There are 2 nested groupings, the coarsest first. Each group lies inside one group of the grouping before and may be the whole of it. The rows also spread widely along 4 directions, which tell nothing about the answers.
(in the rows, 128 means zero)
Some rows, each with its group in each grouping after it:
[124 127 160 126  82 114 145 119 123 120 148 110 145 148 103 129 124 123
 109 174 129  86  85 201 170 151] -> j941 vulu
[125 139 148 118  93 104 143 102 109 110 148  97 149 165 112 136 107 146
 129 158 138  99  97 201 189 142] -> j224 mituk
[126 141 150 117  67 101 132 117 116 118 142  98 153 152 104 105 108 126
 117 175 142  90  55 184 165 160] -> j941 redu
[136 141 150 127  78  97 117 114  97 104 132  93 142 147 117 128  90 142
 144 160 147  96  68 186 180 148] -> j224 doso
[130 144 160 109  86 114 139 101  99 117 145 111 133 150 112 135 104 139
 126 171 133 104  76 195 190 149] -> j224 beser
[108 160 163 100  53 112 128  91 110 115 166 135 136 155  91 129 121 132
 124 157 139 110  78 178 183 136] -> j964 rike
[110 150 149 112  69 116 117  95 137 110 163 122 139 151 100 141 114 139
 124 161 146  97  98 190 171 115] -> j964 sope
[117 137 170 111  83 132 130 106  69 118 103 138 100  97 124 130 100 112
 114 183 107 100  59 168 185 141] -> j224 vit
[127 164 156  95  64  93 159 101 145 116 191  97 172 188 105 125 111 134
 110 154 161 101  91 166 178 179] -> j167 tabal
[109 150 146 123  83 123 128 113 132 123 173 117 153 171  99 156 119 133
 136 157 144  89 113 208 175 110] -> j964 Tel
[112 160 156  92  68  93 159 110 130 101 177 116 157 169 112 114 115 128
 110 172 148  90  86 176 176 163] -> j167 Dize
[131 137 164 119  68 119 137 107 118 115 149 116 143 145  99 125 121 120
 110 172 132  94  77 184 172 158] -> j941 vulu
[146 147 142 122  92 108 117 108 103 103 135 102 140 154 118 132  85 141
 141 159 147  88  73 196 181 132] -> j224 beser
[132 157 157 105  68 101 131  79 107 108 167 100 152 173 101 126 112 157
 127 150 149 117  75 174 198 153] -> j224 mituk
[131 145 154 116  71 100 130  93 116 118 158  96 146 175 108 140 111 150
 129 158 143 112  82 190 197 153] -> j224 doso
[115 169 138 101  53  89 125  94 139 105 187 109 169 197  86 124 110 158
 140 128 167 108  85 187 179 138] -> j964 rike
[106 143 165 108  79 114 158 115 114 103 155 130 132 145 121 133 121 106
 105 185 127  85  99 183 180 145] -> j167 Dize
[110 148 126 120  88  94 127 144 129 110 162 103 160 163 106 133 104 141
 148 158 156  76  95 216 146 113] -> j964 Tel
[138 135 144 148 100 119 123 103 103 100 129  98 136 148 123 148  94 130
 140 152 139  87 102 204 188 112] -> j224 mituk
[120 137 149 123  82 101 142 125 127 123 145  96 159 163 104 121 118 130
 119 177 136  83  79 199 166 156] -> j941 redu
[100 141 158 109  71 115 142 105 111 121 158 138 127 151 101 142 125 128
 123 160 129  98  98 197 180 127] -> j964 rike

New rows, each followed by its group in each grouping:
[ 99 137 132 107  91  87 146 156 119 112 153 109 153 157 103 121 111 140
 143 172 148  76  86 220 134 130] -> j964 Tel
[114 128 134 145 111 107 167 139 139 103 157 106 152 171 132 158 112 114
 118 173 139  58 142 219 173 109] -> j167 Dize
[133 143 159  99  78 109 129 113  84 108 126 118 125 134 116 113  94 133
 130 181 135 100  50 184 173 158] -> j224 beser
[125 118 142 115  94  81 153 155 114 107 130  97 148 138 116 102 109 127
 121 189 143  71  66 206 137 159] -> j941 vulu
[122 137 159 136  77 119 132 114 118 120 140 109 147 148 105 130 117 113
 112 177 129  87  81 193 174 146] -> j941 redu
[ 94 135 142 102  86  87 162 127 123 120 167 115 145 174 103 140 125 147
 130 164 135  84 106 219 165 130] -> j964 rike
[137 158 189 118  51 157 125  79  98 113 148 145 112 109 114 137 106  82
  98 173 130 110  75 136 195 157] -> j167 tabal
[121 107 156 148 103 129 154 137 112 120 127 116 131 128 119 148 124 104
 109 186 119  69 105 219 166 125] -> j941 vulu
[120 142 153 100  80  89 153 102 107 112 158  93 151 172 106 123 116 159
 125 163 138 108  82 194 181 157] -> j224 mituk
[132 156 156 101  78 102 140  91 114 121 170 100 150 183 105 136 111 153
 129 162 142 112  77 189 197 159] -> j224 beser
[117 138 156 123  87 113 159 130 115 101 145 123 139 142 125 132 112 103
 113 181 134  74 105 190 174 133] -> j167 Dize
[107 145 159 117  73 133 124 119 110 122 152 135 133 136  98 143 117 114
 135 171 133  89  92 199 168 116] -> j964 Tel
[125 154 156  98  70  94 144  83 115 113 172  93 162 189 100 129 118 167
 125 150 149 118  85 190 197 161] -> j224 mituk
[106 138 163  96  86  90 176  97 116 131 170  96 150 187 103 143 134 161
 116 168 130 111 106 205 194 163] -> j224 mituk
[136 137 163 118  87 136 125  98  87 115 129 125 116 132 120 142 101 122
 127 171 123  99  78 190 197 135] -> j224 beser
[158 133 142 162  84 138 102 114 116  95 128 109 144 132 113 138  92 104
 126 154 143  76  85 194 176 114] -> j941 vulu
[137 164 161 104  55 111 137  92 124 106 178 108 156 162 107 125  95 117
 109 155 157 106  77 154 180 171] -> j167 tabal
[144 138 157 130  92 131 116 105  89 108 123 120 117 128 122 140  93 124
 132 171 132  91  77 194 188 129] -> j224 beser
[111 153 144 110  64 101 126 105 118 107 166 121 147 165  98 133 111 140
 135 144 146  98  88 196 175 126] -> j964 rike
[123 149 153 125  70 110 137 103 139 126 164  93 164 183  99 127 124 135
 115 166 142  96  81 190 180 156] -> j941 redu
[130 151 160 111  71 109 149 110 126 110 171 110 152 156 117 131 103 113
 112 165 149  95  87 166 171 166] -> j167 tabal
[105 132 166 119 100 129 160 100 108 140 139 126 122 144 121 166 126 130
 107 178 100 100 113 196 203 137] -> j224 vit
[135 154 154 108  57 107 134  99 132 117 170 106 162 171  92 115 124 138
 107 162 149 102  70 179 179 167] -> j941 vulu
